All groups share one centre, and each spreads out both ways along 5 directions, with some noise.
(in the rows, 128 means zero)
Known rows, each followed by its group:
[114 139 147 104 149 174 108 121  75 154 107] | J3
[118 152 135  75  82 164 138 132  77 208 156] | J543
[115 123 151 170 121 101 146 155 149  72 130] | J773
[125 134 131 112 110 130 132 135 120 144 140] | J543
[102 106 150 179  76 140 154 158 173 151 129] | J543
[114 129 152 141 140 141 118 127 134 138 112] | J773
[128 123 137 118 133 132 138 150 104 124 121] | J917
[ 88 123 138 156 173 199  52  66 142 186 110] | J604
[111 132 158 109 119 124 128 151  77 122 144] | J773
[106 127 238 200 137 113 150 141 151 103 106] | J508
[124 146 207 140 167 115 114 114 142 151 106] | J263
[ 96 111 142 153 124 129  89 110 114 111 160] | J773
[159 115 178 163 127  94 120  99 126 108 130] | J508
[115 163 169 128 155 120 169 164 155 112  91] | J263
[158 114 120 141 136 146 107  92  99 136 106] | J341
[ 99  76 188 210 122 161  91 102 111 123 109] | J917
[154  94 141 180 176 111 126 124 189 102  68] | J341
[129 131 170  88 205 108  84 135  88 112  99] | J543
[114 120 108 163 149 127 115 116 162  98 122] | J3
[173  72 158 151  79 108 158 163 124 134 107] | J3
[114 123 133 167 117 145 135 121 148 127 124] | J604
[118 155 153 120 102 134 141 123 125 171 156] | J917
[135 112 127 145 114 114 122 121 163 136 136] | J3
[110  78 142 174 126 115 100 143 178 115 129] | J543
[109 132 130 116 115 162 135 146  94 147 123] | J263
[160 105 112 111  79  82 132 122 112 114 184] | J263
[119 123 134 145 131 129 132 131 146 112 127] | J341
[ 70 165 118  73  85 132 124 156 117 167 200] | J341
[135 140 133 102 160  95 135 161 137  97 123] | J604
[132 108 143 152 127 122 126 127 149 136 114] | J3
[121 144 147 104 119 140 126 133 102 161 136] | J508
[133 119  77 126 102 126 121 117 138 125 159] | J604
[124 124 125 151 138 121 146 147 160  99 118] | J508
[143 117  77 138 125 146  93  70 193 189 131] | J773
[133 143  88 128 111 112 135 104 183 138 165] | J917
[117 115 165 130  88 150 125 127  81 155 145] | J917
[163 109 120 132 137 101 100  83 117 117 144] | J508
[125 122  97 126 106 124 125 124 126 116 154] | J341
[125 104 136 134 128 141 119 136  94 122 115] | J917
[141 113  62 111 104 133  78  72 147 170 177] | J3
[112 131 106 120 105 169 108  97 106 178 148] | J604
[155 134 116  90 142 116 125 130 100 129 124] | J508
[105 141 160 125 139  99 154 183 180 117 121] | J341
[ 92 187 103 113 195 188 157 141 176 148  62] | J263
[151  96 161 176  48 159 141  92  94 170 140] | J604
[109 159 173 119 182 122 155 161 157 127  87] | J917
[102 157 226 117 170 171 129 141  98 189  76] | J773
[112 121 138 123 120 115 129 157  71  71 144] | J773
[125 132 161 130 156 138 113 119 114 141 100] | J508
[163 101 173 122 152 126  73  75  90 172 108] | J604
[126 123 117 122 116 133 117 122 122 144 142] | J543
[127 161 136  98 132 156 130 113  97 165 123] | J543
[128 129 111 154 155 125 112  99 176 121 120] | J263
[124 125 115 125 134 111 130 145 172 133 138] | J341
[111 136 147 162 153 132 134 136 152 107 107] | J3
[110  78  47 188 138 173  65  73 169 116 122] | J263

New rows, each followed by its group:
[ 86  74 230 119 151 117  68 173 118 178 112] | J543
[134 103 146 149 130 136 127 127 128 136 107] | J3
[113 144  66  33 102  99 123 164 166 185 197] | J341
[ 78 145 161 121 149 112 128 174 198 147 135] | J341
[115 119 148 103  81 135 134 156 111 173 151] | J543
[117 127 125 147 127 154 120 107 140 151 121] | J543
[117 134 148 161 131 149 136 121 145 138 110] | J543
[ 82 153 162 103 107 163 143 154 108 179 137] | J508
[144 160 100 140 173 135 130  91 130  90 108] | J543
[157 122 174 108 138 110 127 133  99 138 119] | J604
[159 129 144 112 159 111 129 134 107 112  99] | J508
[169  94 152 170  75 112 146 110 116 127 130] | J604
[113 133 108 180 111 175 138  89 163 152 117] | J543
[127 112 141 138 126 136 108 111 134 163 125] | J3
[ 90 148 129  93 112 142 114 132 113 167 166] | J341
[121 137  87  83 171 161 121 147 119 141  87] | J508
[ 97 138 145 149 123 130 168 176 162 102 115] | J508
[130 110 161 193 176 119 112 110 168  87  84] | J508
[112 103 172 144 176 111  94 142 138 113 105] | J543
[ 87 145 113 119 104 149 171 186 152 125 131] | J508
[104 111 126 197 134 124 129 125 179  75 122] | J341
[178 122 129 132 112 132 149 110  65 116 108] | J341
[104 120 140 174 133 139 122 130 170 115 119] | J508
[115 131 123 117 122 113 131 150 150 130 137] | J341
[119  99 114 172 101 141  69  54 151 157 172] | J508
[147 146 114  78 188 122 159 189 114  96  57] | J508
[115 155 236 124 112 111 174 163  94 138 126] | J508
[ 88 145  99 152 178 162  80  86 150 108 120] | J3
[114 123 151 122 126 139 119 131 118 158 128] | J543
[124 125 171 142 137 134 127 123 121 139 111] | J604
[137 127 108 128 134 110 151 153 140  98 119] | J508
[180 122  81 101 134  75 152 146 126  67 123] | J508
[114 152 196 123 171 167 133 146 118 171  70] | J773
[139 144 252 141 163  71 128 129 143 135 113] | J263
[129 127  68 114 142 129 148 158 146  95 111] | J508
[119 126 139 143 107 141 137 129 125 138 127] | J604
[117 138 104 175 112 168 137  88 162 143 124] | J543
[134 131 117 120 156 144 137 140 105 111  90] | J773
[118 134 151 126 114 115 146 151 120 118 139] | J773
[130 127 149 127 126 133 143 145 111 127 113] | J3
[106 125  92 117 113 171 133 140 110 141 124] | J263
[110 114 141 161 135 154 106 110 152 149 119] | J543
[117 128 134 130 147 139 123 133 134 134 113] | J508
[107 125 166 149 142 165 107 107 126 162 107] | J604
[124 132 117 121  77 139 153 134 124 160 150] | J543
[142 112  83 159 148 103 153 155 187  52 110] | J508
[129 127 155 130 150 153 106 107 112 155 102] | J341
[131 148 116 109 135 144 122 112 108 143 131] | J543
[142 144 215 120 183 129 121 132  86 144  78] | J508
[ 85 146 214 111 119 151 102 120  83 200 146] | J773
[108 145 190 122 130 126 152 169 102 120 118] | J773
[109 158 158  84 153 137 161 184 105 142  92] | J508
[140 193 149 115 188  90 166 145 200 112  94] | J263
[148 124 118 132 156 106  68  65 169 151 144] | J263
[ 63 142 195 164 171 179 136 163 158 149  69] | J508
[119 119 141 151 101 174 109  92 110 177 132] | J604
[148 121  74 131 151 119 100  90 143  96 137] | J543
[151 121 126 130 139 121 135 129 138 126 109] | J341
[105 142 120 113 121 153 124 130 125 149 136] | J604
[112 169 136  68 127 123 208 232 102 116 100] | J508
[124 129 145 142 149 127 140 150 125 108 103] | J773
[138 139 162 108 149 125 132 136 100 140 109] | J508
[136 132 111 109 154 119 134 142 143 116 112] | J917
[122 121 161 160 127 134  94  90 138 146 137] | J508
[108 133 156 156  65 106 172 160 149 114 165] | J508
[103 137 123 102 124 133 115 135 139 165 151] | J341
[184  33 168 145  80 149  79  92 106 241 101] | J3
[117 125 121 134 138 134 134 151 151 115 114] | J508
[111 126 187 161 162 169 105 107 116 144  85] | J341
